There are 9 hidden switches. A switch that is on adds its own fixed numbers to the row, and there is some noise. The rows also spread widely along 12 directions, which tell nothing about the answers.
Known rows, each followed by its switches (1 for on, 0 for off):
[-13  31  -2  15   7  -3   9 -31  29  11 -28  14  -2 -11  -1  11  16   8
  13  -1 -16   3   6 -25 -19]	0 0 1 0 0 0 0 0 0
[-28 -16   9 -11 -29   7  21   4   0   3 -13  15  -1  15 -18  23   7   4
  22 -11  18   7  -5  -6   0]	0 1 0 0 1 0 0 1 0
[ 19   6  -3   9 -25   7   6   3 -11 -11   6 -19   2  -4 -33   7 -15   0
   3   2  22 -14   5   0   2]	0 0 0 0 1 0 0 0 1
[ -5 -16   3  -8   4  -3  18  -6   5   3  -5 -10  -3   5   5  21  -5  23
  12  -6  -6  -5  14  13  -4]	0 1 1 0 1 1 0 1 1
[-20 -27   5  12 -27  27   7   2  17  22  -9   0   2 -34  -7  39   6   8
 -14  -6   0 -44 -41 -24   1]	0 1 0 0 1 1 1 0 1
[ 45  17  15  11  -9  18  15 -10  27 -14 -15 -11  -7  -7  -4  18 -32   4
   5  21 -12 -23   1  10 -21]	1 1 0 0 1 0 0 0 0
[ -3 -11   3   1   6   4  35  14   8  -3 -14   2   2  24  -8  25   2   7
   7   4  15   4  -3  26   3]	1 1 0 1 0 0 0 1 0
[ -5   3   8  41   2  22  32  13   7   1 -11  -3  -3 -14 -18  21  -3 -13
 -21  18   6 -39 -40   9 -13]	1 1 0 1 1 0 0 0 0
[ 33  26   4  28  21  -9  -5   0  12   6   5 -34 -15  -6  10   7   7   3
 -19  10 -15 -14  22  30 -15]	0 0 1 0 1 0 0 1 1
[ 11 -10  23  -4 -19  20  31  -4  34   0 -24   9 -10   4  -2  39 -14   4
  21  15 -15  -9   1   3 -16]	1 0 1 1 1 1 0 0 1
[-11   1   5  31   8   4  20  -4  20  -7 -34  23  23  11  13  10  13 -11
   1  19  28 -25  -5  -7 -18]	0 1 0 1 0 0 0 1 0
[  8 -33  23 -32   0 -12  -3   2   8   9   7  -3 -27   1  33  20  16   4
  36 -16 -20  25   6  36   9]	0 0 1 1 0 0 0 1 1
[ 21 -16  15 -35 -20  -8   8   0  14  -2  -5  -3 -15  -2  -3  29 -18  11
  31  16 -23   5  23   7  -4]	0 0 1 0 1 0 0 0 1
[  0   4 -13  22  -5   6  20   5  13   5 -16  -4   7  -1 -11  15   8   5
 -18  -6  28 -23  -1  -7   3]	0 0 1 0 1 0 0 0 0
[  9  -1  -7  19   4  10  20   2   1  -9  -4 -10   7  12 -14  18  -4  18
   5  -6  20  -8  -4  15  -2]	1 0 0 0 1 0 1 0 1
[-31 -20   9 -17   1  -4  49   8  -6 -13 -21   9 -10  -5 -23  15 -13 -13
  10   0  10   4   0   9  18]	0 0 1 1 1 1 1 0 0
[ -3   6  10  -1  -8   4   2  -5  -4   8  -5  -9  -6   1   3  11   7   6
  18  -9   0   1  18   7 -10]	1 1 0 1 1 0 1 0 1
[  9 -35  17 -16 -18  15  37  22   4  -7 -12  -7  -3  28   2  33 -22  18
  14   9  11  -7  14  22  -8]	1 0 1 0 1 1 1 0 0
[ -3 -33  30 -16 -21  12  34  34 -20  -5   0 -15 -19  17  -3  20 -13 -18
   8   5  13  -3   3  37  -1]	1 1 1 1 1 1 0 0 1
[ 17  -8   7  24  -6  22  -8 -19  45   8 -20  16   3 -13  23  28  19   0
  18  -7   5 -19 -26  -2  -8]	1 1 0 1 1 0 1 1 0
[ -9 -16   2  -4  10   0  23   3  -2 -10 -18   2  -2 -20  -8  13 -14  -8
  -1   3   7 -14  -5   4  11]	1 1 1 0 0 0 1 0 1
[ -3 -16  -8  14  -5  11  24  15 -10   9  11 -23  -1  16 -24  33  -2  38
   4  -5   5 -11  -1  19  -8]	1 0 1 1 1 0 0 1 1
[  5 -12   2   4  -2   5  12   2  -2   0   3 -12  -4  -8   4   9  -6  13
   1  -7   5 -18 -14  12  -1]	0 1 0 0 1 0 0 0 0
[  9  -5  -8  32  12   8  18   2   1  -4  -4  -6  11   7   2  11   7   7
  -1  -5  27 -16 -20  17  -7]	0 0 1 1 0 0 0 0 1
[ -6  -8   3  12  -2   2   7   2  -7  16   4 -15   1  10   5  14  13  18
  17   0   1 -10  -1  13 -23]	0 1 1 1 1 1 0 0 0
[ 14  -9   3  -2  12 -10   9   2  22   3  -8  -5 -10  -1   7  21  15 -15
   3   1   3   0   3  31  14]	0 1 1 1 1 1 0 1 1
[-21  15  -4  19  11   9  24 -28  -4   6 -10 -11  -4  -3  -1   1   4  26
  15 -35  -2   1  11  -1 -12]	1 0 1 1 1 1 0 0 1
[ 24 -14  15  -9 -23   1 -19 -22  18  -5 -16   8   8 -12  26  -2   2 -13
  39   1  10 -11  14 -15  -6]	0 0 0 1 0 1 0 0 0

New rows. What belongs after each?
[ -5  10  -8  12  23 -14   7   1 -27  -1   1 -22   2  10   2 -10   8  13
   5  -8  16   5  15  22 -10]	0 1 1 0 0 0 1 0 0
[ 29  17  -1  16  15 -12 -13 -11  16   4   0 -11  -5 -20   8   3  12 -11
   8  12  -9 -13  -4  16  -5]	0 1 0 1 1 0 0 0 0
[  3  -4  12  20   2   2  15  11   5   2  -2  -5  -7   1   0  20   6  -6
  -3  16  -2 -16 -11  16 -17]	0 0 1 0 1 0 0 0 1
[ 20 -60  18 -22  -7   2  23  26  -5 -17   5 -16  -4   8  13  26 -31  15
  14  18   2 -20   5  36   2]	0 0 1 0 1 1 1 1 0
[ 30 -10  -9  21   3   5  -3  -7   7  -3  10 -24  10  -8  -9  16  -6  22
   1   3   5 -23 -12  14   0]	0 0 0 0 0 1 0 1 1
[ 10  -1   1   1   2   0  17   7  19   7  -1  -6 -10   2 -29  37   7  -1
   8  14 -11   1 -17  22   5]	1 1 0 0 1 1 0 0 1
[-10  12  -6  40   5  10  22  18 -13  13   4 -32   9   3 -38  24   0  19
 -23  24   3 -28 -13  12 -19]	0 1 0 1 0 1 1 1 0
[ 25  13  -4   5  18   1  31  -7  19  -9 -20  -7   4  29   3  13  -5  16
  15   0  14  10  20  30  -8]	1 1 1 1 0 1 0 0 0
[ 12  -6 -19   5   6  -2   9   1  22  17  -6  -8   7  11   0  25  26  16
   6 -12  20   1  -9  16  10]	0 1 1 1 0 1 0 0 0
[ -1   1   0  -4  13  -3  26  -9  -4  -2  -2 -16   0   6   0  10 -10  24
  13  -9  -4  -2  12  20  -5]	0 1 0 1 1 1 0 0 1
[  2 -18  16  10   2   9  27   4  10  -5  -7   4   2   4 -13  31  -9   2
  23  32 -15 -13 -21  13 -18]	1 0 0 1 0 1 0 0 1
[ 35  26   8   4  -6   2   9  -4  10  -2  -2 -30 -16  -7 -18  12 -15   0
  -4   8 -11   0  18  17  -5]	0 0 1 0 0 1 0 0 1
[-13 -15  13  -6  18  -3  27   4  -2   2 -16 -12 -13 -10  21   3  -8   2
  -7  -4  -9 -13  12  15  -1]	1 1 1 0 0 1 0 0 0
[ 12 -15  11   9  -4  -7  -3  19  14   9  -2   1  -3   0  10  20  19 -22
   8  29   1 -20   0  12  -6]	1 0 0 1 1 0 0 0 0
[  8  -1  13  29 -22  28  22  23  17  18  -8  -7  -5  33   6  38  24   3
  -8  -4  23 -10  -6  19 -19]	1 0 1 1 1 0 0 0 1
[-24  -1  -4  13   0   9   8 -16   6  16 -17  -1   6 -21   1  14  12   9
   1 -15   6 -16  -7 -17  -5]	0 1 1 1 0 1 1 0 1
[ 15  -5   9 -16   4   4  19   3  23  15 -11 -22 -20  -9  13  26 -10  21
  -6  -1 -27  -8  15  16  -1]	1 1 1 0 0 1 0 0 0
[ 18 -35   7 -12  -4  -9  11  15   2 -10  -3  -5  16  31  13  22  -8  12
  25  28  13 -15  32  17 -12]	1 0 0 0 1 1 0 0 1
[-16   4   4  11  -1  10  32 -13   2  -3 -15  -7  -6 -10 -24  16 -16  16
  -1  -5  -8  -7  -1  -4  -6]	0 0 1 0 0 1 0 1 1
[ -9  18   0  13  -8  16  18 -10  25  23 -10  -9 -14 -20 -26  36   7  15
 -10  -7 -23 -13 -15  -8  -4]	1 1 0 0 1 1 0 0 1
[ 40  23 -14  15  10   4   4 -28  31   5  -4 -16   8  10  -4  26  -1  38
  26   0  -8  -1   7  16 -21]	0 1 1 1 1 1 0 0 1
[ -3 -38   5   6 -15  20  21   3 -15  -8   3 -20   4  -6   2   7 -20  22
   5 -19  18 -30   1   6   3]	1 0 0 1 1 1 0 1 0
[-28 -20  16  -4  -8   6   9   2  -1  15 -13   7 -12  -9  15  17  14  -3
  10 -10  -4  -6  -8  -5  -8]	1 1 1 0 0 0 0 0 1
[ 13  12   2  18  16  -1   2  -2   6   9  -8 -23 -10 -29  14  -1   0  -6
 -16   4  -9 -26   9   7  -7]	1 1 1 1 0 0 0 0 0
[ -5   9  16  19 -29  30  28   1 -13   3   1 -29 -13 -16 -27  15 -22  12
 -13 -11  -3 -25  -7  -3 -12]	0 0 0 1 1 1 0 0 1
[ 13  14   9   9   5  -6   5  -3  -8   2  -5 -24  -6   4  14  -8   3  -1
   4   0   5  -3  28  17 -13]	0 0 1 1 0 1 0 0 0
[  1  -2   8  -3   9 -11  23  11  -4   0   5 -24 -19 -10 -21  14  -8  -2
  -3  13 -20  -4   8  29   9]	0 0 0 1 1 1 0 1 0
[  9   3   1   4   0   3  19   1   4   2  -6 -12 -10 -13 -19  15 -10   8
   6   4  -9  -5   0   6  -1]	1 0 1 1 0 0 0 0 0
[  9   7   6  13   5 -13 -13  -3   2   3   0  -7   0  -9  -8   6  14 -19
  16  23  -4  -7  -3  12 -10]	0 1 0 0 1 1 1 0 0
[ 15 -23  18   1   0  12  28  13  24   2 -10  -9  -8   9   3  46 -14  16
   8  25 -18 -16   8  25 -12]	1 0 1 1 1 1 1 1 1
[ -4 -29  12  11  -9   8  20  24  -1   0  -5 -10  -5  -2 -17  28  -6  -9
   0  24   5 -24  -4  15  -1]	1 0 1 1 1 1 1 1 0
[  2  21  -2   7 -22   8  11   2  -1  13  -5 -19 -15  -7 -34  14   4   1
  -1  -9   4   5  10  -4   1]	1 0 1 1 0 0 0 0 0
[ -8  13   2   3 -11   9  31 -10  18  -3 -34   4  11   2  -5  11 -11   3
  -3   3  17 -22  24 -17  -6]	0 1 0 1 1 1 0 0 0
[  3 -24  16   0 -13  19  19   3  10  -2  -7   9 -11   1  -7  27   3  -8
  24  -5   9   8 -49  22  -1]	0 1 1 0 0 1 1 0 0
[ 34  -7   9  20   7  19  10   0  12   0   6 -24  -8 -23 -10  25 -18   9
   3  18 -20 -26 -39  27 -10]	1 1 0 1 0 1 1 0 0
[-10   1   3  -5   2   0  21 -13   1   0 -10  -2  -3  -3   5   7  -6  19
  17 -13  -3  -5   7   3  -6]	0 1 0 1 1 0 0 0 0
[-24   1  23  22   0  11   8  -7  13  21 -12  11 -11  -2  25  22  25   1
   9   1 -19 -12 -21  -1 -36]	0 1 1 0 1 0 0 0 1
[-32  -2  -3  28   1   3  -1 -14  -2  16  -1   3   1 -19 -12  14  23  13
  14 -11  -6 -13 -23 -12  -8]	0 0 0 1 1 0 1 1 0
[ 19  -1   2  12  10  -8   4   3   3  -2  -5 -13   4   3   1   8   4  -6
  12  17   9  -6   7  19  -8]	0 0 1 1 0 1 1 0 0
[ 10   9  19  19 -12  22  22  -9  44   1 -34  21  -8   4  -2  34   3 -14
  15  16  -4  -8 -13   2 -20]	1 1 1 1 1 0 0 1 0
[ -4   0  -4  28   3   5   7  -9  21   8 -11   9  12   1  -6  21  19   4
  11  11   6 -20 -29  -2 -17]	0 1 0 0 1 1 0 0 0
[  7 -55  -5 -10  12  -1   6   8   4   3   2 -16   8 -17  23  24 -10  29
   3   1  -3 -33  -1   9   9]	1 0 1 0 0 1 1 0 1
[-32 -26  11 -27 -19   0  27   0   5   3 -18  18  -4   6  -4  21   4   1
  25 -11   7   6  -1  -6   7]	0 1 0 0 1 1 0 0 0
[ -4  -3   5  22 -18  10   1  16   8  23  -6 -14   4   6  -9  35  15   6
  -6  24   0 -27  13  -8 -24]	1 0 1 0 1 1 1 0 1
[ -6   4   9  10 -15   3   1  -6 -29   4  17 -22 -13 -11 -32   5  -1  -2
  28   0  -9   1 -14  13 -18]	0 1 1 1 1 1 0 0 1
[ -1  -5   2  -1  -4  10  37   9  11   8 -10 -16  -8  -7  -2  30 -14  24
 -18  -4  -5 -22  11   5   0]	0 0 1 1 1 0 0 0 1
[ 15 -24  -5 -16  11   4  12  -9  17   4   3 -17  -5  -6  -3  35 -12  43
  17 -10 -21   0  -5  23  11]	1 1 0 0 0 1 1 1 1
[ -1  -8  -8 -11  -1  -8  19   7  -4   4  -1 -15   5  12 -11  14  -1  18
  10  -2  11  -4  18  13   4]	0 1 0 1 1 1 0 0 0
[ -4   6  -1 -10  -6  -9  16   4  14  17 -10  -8  -7   3  -5  28   8  15
   3   4  -9  -2  30   0  -3]	0 0 1 1 1 0 0 0 1
[  4  10  -2  25 -12  21  26   6  26   8 -26   0   7  22  -8  32  12   1
 -12   1  30 -17   2   1 -11]	1 1 1 0 1 1 0 0 1
[-31 -22   8  -8  12  -9  38  17  -9   5  -7  -5 -10  10  -5  18   1   9
   5   7  -9  -3  10  17  -4]	1 0 1 0 1 1 0 0 0
[ 12 -16  11  19  17  11  26  14  -7  -9   9 -26  -7  -6  -9  21 -16   7
 -16  12  -4 -20 -32  43  -3]	0 1 0 0 0 1 1 1 1
[-10 -18  10 -13  -1  -4  21  -3  -6 -11 -18   1  -7  -8   1  -1 -11 -14
  14  -3  10  -6  15   4   6]	1 1 1 0 1 1 0 0 0
[ 32 -27   3   2 -24   6 -17   8  21   9   3 -12  14  -5 -16  45  -8  13
  25  43  -9 -33   4   0 -14]	1 1 0 1 1 1 1 1 1
[  1   6  -3  17  12  -5   5 -12   6   1  -3  -2   3  -3   3   7  12   9
   9  -6   2  -3  -9   6  -6]	0 0 0 0 0 0 0 0 1
[-21 -16  14 -46 -22 -13  20   5  -8   7  -4   2 -24   2 -28  26 -10   9
  42   6 -28  25  21   1   0]	1 1 1 0 1 0 0 0 0
[ 43 -19   3   0   8  -4   3   0   5 -14  -1 -21   5  -5  19   2 -19   1
  13  16   8 -27  10  28  -6]	0 1 1 1 1 1 0 0 0
[ 29  -3  -2  16  16  -5 -21 -17  13   4   9 -11   3 -17  16   9  17  -1
  24   0  -3 -11 -18  24  -4]	0 1 0 1 1 1 1 0 1
[ 26   6   4   8   0   3   9   3  15   8  -6 -16  -6  20   5  17  12   5
  14   1   6   8  14  25 -10]	1 0 1 1 0 1 0 0 0
[ 27  -9  18   5 -15   9   2  20  -2   3   8 -24 -18   1  13  13   5 -13
 -10  -5  12  -8  -5  29   0]	0 0 1 0 0 0 0 0 1
[ 16 -14 -10  -1 -14  23  -6 -30  37  25   5 -16 -10 -38  -5  40   0  46
  15 -32 -30 -19 -25  -8   9]	1 1 0 1 1 1 0 1 1
[ 25 -15  13 -14 -13   5   1 -16  50   3 -30  13  -4 -19  26  24  -3  -5
  14   9  -9 -16   3 -13   2]	0 0 1 0 0 1 0 0 0
[ -4  17  24  25  33  -6  19 -11   0 -13 -21   6  -7   3  19  -4  -2 -18
  12  25 -16  -5   5  19 -36]	1 1 1 0 0 0 0 0 1
[ 12   4  22 -24  -8 -11   2 -15  32   5 -24  14 -17 -15   2  19   3 -24
  35  22 -25  13   9   2  -5]	0 1 1 1 0 1 0 0 0
[ -7 -30   8  -9  23 -20  -1 -14   1  -5  -2   2  -2 -25  21   1  -7  13
  27  10 -29 -14   6   1  -3]	1 0 0 0 0 0 0 1 0
[  0 -21  12  -7   7   1  25  10 -17  -9   6 -15 -13 -22 -15  10 -27   4
  12  14 -20 -15 -18  19  -1]	1 1 0 1 0 0 0 0 0
[ 22 -21  18   8 -39  32   5  16  26  18  -4  -8  -7  -2  14  37   2   8
  -2   3   3 -33 -12  -2 -12]	1 0 0 1 1 0 0 0 0
[-11 -19  -1 -12 -21  15  38  31  -5  18  -4 -32 -11   7 -14  34  -8  25
 -33 -16  12 -16  22   5  14]	1 0 1 0 0 1 0 0 1
[  3 -11   0   6  -9   6  16   8  10   5 -10  -7   2   2 -14  28  -2   2
   1  13   7 -19   2   3  -5]	1 1 1 0 1 1 0 0 1
[  3 -25   0  11   1  -6  17  20   4   0   2  -6  10  19  -9  26  10   2
   7  22  16 -15  -3  24   0]	0 0 0 1 1 1 0 1 0
[  2 -23  -3  17  -9  19  45  18  -8 -13  -1  -6  20  34 -25  29 -10  22
   8   3  38 -11 -25  23  -4]	0 0 0 1 0 1 0 0 1
[ -7 -19  27   4  -8  10  18  -6 -14 -15 -10  -4 -11 -10  18  -9 -15 -13
  15  -6   5 -16  -1   7 -15]	0 0 1 0 1 1 0 0 0
[ -6  -4  12   8   2   8  20  -8  12   6 -14 -10  -7 -13   8  19  -8  10
  -4   1 -14 -24   8   4 -11]	0 1 1 1 1 1 0 1 1
